Each new row is followed by its nearest point in the smallest flat space through zero that holds the last named rows.
(in the rows, 128 means zero)

Q_593:
116	120	176	167	134	199	117	161	94	102	160	200	128	141	108	111	187	164
119	164	147	140	115	147	46	124	49	127	163	159	138	127	94	153	151	168
126	134	136	139	120	159	69	122	98	115	125	184	102	154	119	127	153	164
74	94	166	184	148	177	38	143	94	129	165	169	127	123	112	127	186	83
127	113	124	205	113	97	64	117	64	112	151	155	160	140	71	134	156	149
124	103	55	208	97	143	126	123	61	138	171	144	114	161	72	87	203	135
New rows:
126	95	146	98	107	78	161	114	123	139	187	120	146	125	139	146	89	170 -> 145	145	135	119	124	100	155	129	124	124	131	107	157	115	120	141	105	146
68	123	129	119	116	124	150	167	149	102	84	79	178	146	144	128	141	102 -> 121	111	139	131	141	119	153	137	154	130	128	108	143	113	137	126	120	97
102	135	129	126	163	104	124	148	123	120	172	103	153	110	125	139	111	60 -> 104	121	142	134	143	116	122	136	128	145	152	89	157	95	127	142	123	77
145	104	124	110	116	78	112	139	111	153	115	173	168	151	158	102	125	120 -> 135	118	126	141	126	105	115	118	134	118	112	135	131	137	124	130	119	133
120	171	93	176	158	113	133	89	134	92	150	161	163	121	90	139	165	133 -> 134	120	123	166	119	113	125	128	102	119	142	136	148	133	99	125	142	142

Q_222:
151	156	137	60	161	93	149	148	103	151	108	64	99	145	97	137	91	97
139	161	145	77	140	57	155	173	136	167	96	127	52	135	144	219	150	133
149	173	130	95	176	43	138	185	155	159	132	127	71	163	91	213	123	130
149	185	156	88	128	76	154	144	167	129	67	117	72	150	109	183	74	128
136	161	165	55	175	101	133	169	92	126	97	137	115	146	123	217	128	110
141	142	117	42	147	82	168	162	116	103	91	119	123	178	101	163	144	122
New rows:
87	142	120	104	152	104	140	99	146	146	127	136	144	146	156	110	108	102 -> 131	131	127	120	128	126	133	127	127	126	122	119	127	132	122	122	120	125
95	143	120	104	132	97	122	158	162	85	123	96	120	91	126	132	169	168 -> 128	125	114	117	119	106	144	138	139	126	122	136	116	140	131	138	152	139
110	164	133	143	112	111	154	170	150	103	155	147	122	106	158	114	112	135 -> 127	133	128	146	117	121	128	127	151	128	125	142	117	127	132	136	127	139
164	129	100	108	167	160	120	134	155	121	163	160	115	102	136	161	171	147 -> 122	121	123	137	142	120	118	146	125	132	151	156	132	130	133	157	161	137

Q_49, 6 rows:
127	142	155	121	155	112	111	172	103	144	140	119	97	109	130	115	152	143
134	120	132	177	131	121	146	107	98	123	111	125	167	114	156	137	130	119
166	154	99	172	132	169	122	153	157	104	101	82	148	121	126	182	69	130
180	136	153	134	82	112	159	129	114	170	110	151	136	128	91	112	111	126
120	119	140	153	128	135	169	152	166	124	92	95	112	173	126	130	109	157
126	141	101	152	126	149	157	137	77	125	130	117	150	121	157	146	144	95
New rows:
116	127	98	112	148	164	150	117	98	122	91	168	128	113	126	92	148	160 -> 115	122	125	122	124	126	140	121	114	131	134	136	129	134	136	120	145	119
116	117	119	152	152	97	122	105	85	139	103	123	159	141	129	103	129	167 -> 122	112	152	157	139	105	136	111	114	129	116	131	144	121	147	118	139	138
117	143	119	120	133	137	156	124	103	90	129	99	153	131	149	131	150	123 -> 109	128	109	141	136	142	145	129	108	116	130	117	137	133	154	138	142	113
150	113	149	126	130	128	140	91	131	169	135	164	111	102	127	120	156	109 -> 136	121	144	118	113	107	128	107	110	146	135	157	135	117	119	108	140	122

Q_462 (6 x 18):
131	174	120	88	118	137	80	109	208	158	115	93	99	186	77	88	190	134
124	141	67	136	121	169	95	118	136	115	78	86	163	107	82	107	148	141
121	177	87	139	123	92	118	119	197	95	67	113	111	148	153	89	152	110
115	207	143	125	138	139	148	72	154	106	74	59	146	84	83	137	103	129
141	148	158	135	130	153	131	131	163	77	90	93	141	141	106	81	171	139
105	119	103	106	82	156	120	154	198	142	118	114	79	100	82	72	178	102
New rows:
112	102	113	98	172	138	92	170	137	142	171	168	148	111	121	89	109	86 -> 124	93	110	123	114	136	119	151	121	148	150	150	116	125	128	124	137	123
85	84	161	165	135	153	148	169	158	110	157	92	88	84	88	131	96	87 -> 109	106	159	124	103	152	169	149	136	122	140	125	103	64	106	116	123	107
87	113	166	119	85	91	119	151	125	131	150	160	126	117	90	125	120	133 -> 121	110	148	117	116	132	141	140	130	144	154	140	105	115	122	128	128	118
127	129	109	157	154	139	167	120	122	103	136	136	93	88	118	165	170	164 -> 124	122	132	135	125	136	142	132	120	117	124	125	133	104	126	128	120	125

Q_381 (6 x 18):
107	121	144	82	116	156	126	150	191	99	171	145	86	125	120	133	141	112
167	102	155	101	148	136	126	144	179	108	144	158	89	105	116	139	124	104
189	69	144	78	137	109	176	129	180	147	115	114	89	87	168	164	129	92
199	99	95	119	142	178	125	113	131	129	175	131	90	166	125	141	184	120
131	86	145	153	145	140	146	174	174	129	142	192	139	89	103	146	155	94
156	173	132	114	119	141	183	127	150	135	130	139	78	164	109	119	161	153
New rows:
105	88	143	101	108	141	122	130	165	120	102	170	97	147	89	113	143	156 -> 118	138	143	116	125	140	135	145	160	114	144	151	107	128	110	125	136	126
167	97	143	111	109	135	108	114	150	151	129	138	89	137	89	146	166	146 -> 169	119	127	117	138	146	136	127	145	125	144	139	98	138	121	134	148	123
102	115	134	115	132	157	145	154	137	133	111	85	106	160	120	98	104	165 -> 110	152	129	110	113	127	135	122	132	124	129	113	114	142	132	121	125	141

Q_291 (6 x 18):
123	89	135	169	158	121	138	111	132	105	144	132	206	181	120	99	165	151
145	105	70	137	121	107	137	125	125	119	106	102	105	107	117	164	98	95
59	94	92	141	122	137	122	149	94	178	83	171	143	139	144	104	127	126
169	124	125	143	165	118	164	148	130	122	150	168	120	173	144	154	127	122
109	132	152	107	120	138	112	94	133	116	109	119	171	158	136	120	154	153
37	115	148	124	102	86	138	167	156	106	183	145	170	140	161	131	115	127
New rows:
151	105	101	107	110	92	119	96	158	95	137	85	148	171	125	151	90	108 -> 140	113	105	119	119	97	137	100	150	80	125	89	150	144	129	173	118	115
110	108	146	142	144	95	155	88	127	124	96	91	157	169	132	139	120	147 -> 122	107	117	128	130	118	129	100	133	105	111	115	170	162	131	140	140	134
134	120	124	92	100	103	145	138	165	152	144	139	84	116	134	99	100	97 -> 120	141	127	118	115	120	132	153	132	134	143	133	95	102	135	141	105	113
93	154	90	154	108	150	129	160	122	111	91	87	161	99	141	116	106	103 -> 92	109	101	132	105	119	116	127	124	132	112	107	133	100	120	123	115	117
145	114	112	90	147	90	146	165	107	108	122	153	157	150	148	87	121	146 -> 120	117	127	137	141	122	141	138	127	129	134	152	144	157	141	131	133	130

Q_399:
159	112	170	137	95	146	119	100	134	133	98	126	150	156	172	92	176	141
137	116	130	141	89	156	87	114	112	136	135	129	117	108	140	159	133	182
74	138	90	126	134	91	53	102	177	129	140	154	131	135	136	128	135	163
152	120	121	177	113	151	98	138	167	118	137	116	124	64	206	140	156	140
134	129	132	107	70	170	108	101	164	131	100	107	71	117	181	150	183	124
102	150	94	141	123	127	75	70	147	142	89	90	120	150	168	146	116	101
New rows:
109	65	112	121	128	154	143	146	191	131	116	130	136	112	152	158	123	132 -> 127	129	120	130	124	132	124	139	155	121	136	129	112	102	149	134	144	126
113	140	117	124	103	117	115	67	73	122	76	132	134	122	114	98	128	175 -> 124	124	136	125	108	132	98	91	101	144	111	127	141	165	117	130	121	157
137	141	124	150	133	145	123	123	103	139	127	121	181	136	120	150	174	123 -> 142	123	138	145	126	133	124	120	113	132	121	123	147	134	137	121	124	135
165	133	126	136	141	124	131	136	65	191	126	131	138	122	148	124	169	124 -> 153	119	148	143	121	143	138	127	104	131	121	120	144	130	135	123	126	132
114	124	104	105	133	90	144	101	141	146	111	106	120	112	134	152	108	137 -> 109	140	107	122	133	123	118	118	134	131	124	119	114	130	124	143	115	115
144	111	121	172	118	112	129	89	121	108	102	129	98	146	108	129	127	116 -> 129	131	128	131	124	133	123	111	118	134	113	115	131	142	132	130	122	121

Q_528, 6 rows:
140	96	94	123	102	165	123	63	153	139	108	145	147	139	145	140	121	89
115	132	115	140	141	127	100	134	141	112	113	135	150	107	118	174	115	143
96	142	107	109	92	96	149	135	162	156	65	117	101	97	165	112	118	145
122	142	156	138	128	98	119	131	127	164	159	110	156	171	128	88	103	153
98	160	135	182	129	105	136	150	100	151	161	102	117	116	87	161	163	109
168	145	134	157	155	105	148	98	83	134	143	122	121	104	100	126	78	128
New rows:
72	128	127	121	80	152	135	121	138	121	132	121	128	136	129	190	129	132 -> 96	126	110	138	111	137	113	131	151	134	116	127	138	125	129	161	154	116
145	121	133	117	116	131	123	116	102	117	67	133	149	156	164	107	65	113 -> 152	116	121	107	126	128	129	96	140	131	105	138	138	131	150	104	82	141
120	110	118	163	83	139	118	125	126	129	123	129	127	111	151	116	170	93 -> 112	121	114	132	103	143	138	119	137	141	124	125	117	131	132	136	164	96

Q_945 (6 x 18):
102	141	111	110	111	158	59	140	105	141	125	76	142	90	111	93	121	125
73	132	79	102	92	116	48	156	103	131	164	135	120	157	137	129	83	82
90	116	139	97	94	95	83	139	129	114	136	74	116	162	113	136	183	69
84	158	130	106	170	129	62	138	75	149	191	136	105	127	108	113	152	84
90	118	101	95	140	105	61	144	77	125	127	109	152	82	79	94	161	91
67	148	84	65	147	136	89	138	113	149	130	56	125	129	80	163	104	91
New rows:
158	138	80	140	115	125	101	165	122	105	131	102	158	125	139	105	94	160 -> 128	122	101	132	98	141	105	137	126	127	112	126	147	108	137	109	91	144
126	137	65	164	129	113	86	134	118	135	126	104	128	137	132	113	142	130 -> 115	126	114	122	113	128	96	137	117	127	130	123	135	120	126	114	121	120
137	133	151	120	114	125	152	82	154	128	154	130	150	171	154	91	89	126 -> 139	132	138	143	110	137	138	126	146	128	135	138	117	151	156	134	113	138
160	130	151	161	123	132	141	133	129	157	109	126	129	145	128	127	144	141 -> 148	129	151	144	125	137	146	120	141	126	124	127	125	128	139	123	142	143
117	160	170	151	122	106	125	107	117	141	136	89	109	102	118	124	138	116 -> 127	140	154	126	136	141	118	123	126	135	136	100	119	124	122	120	159	125
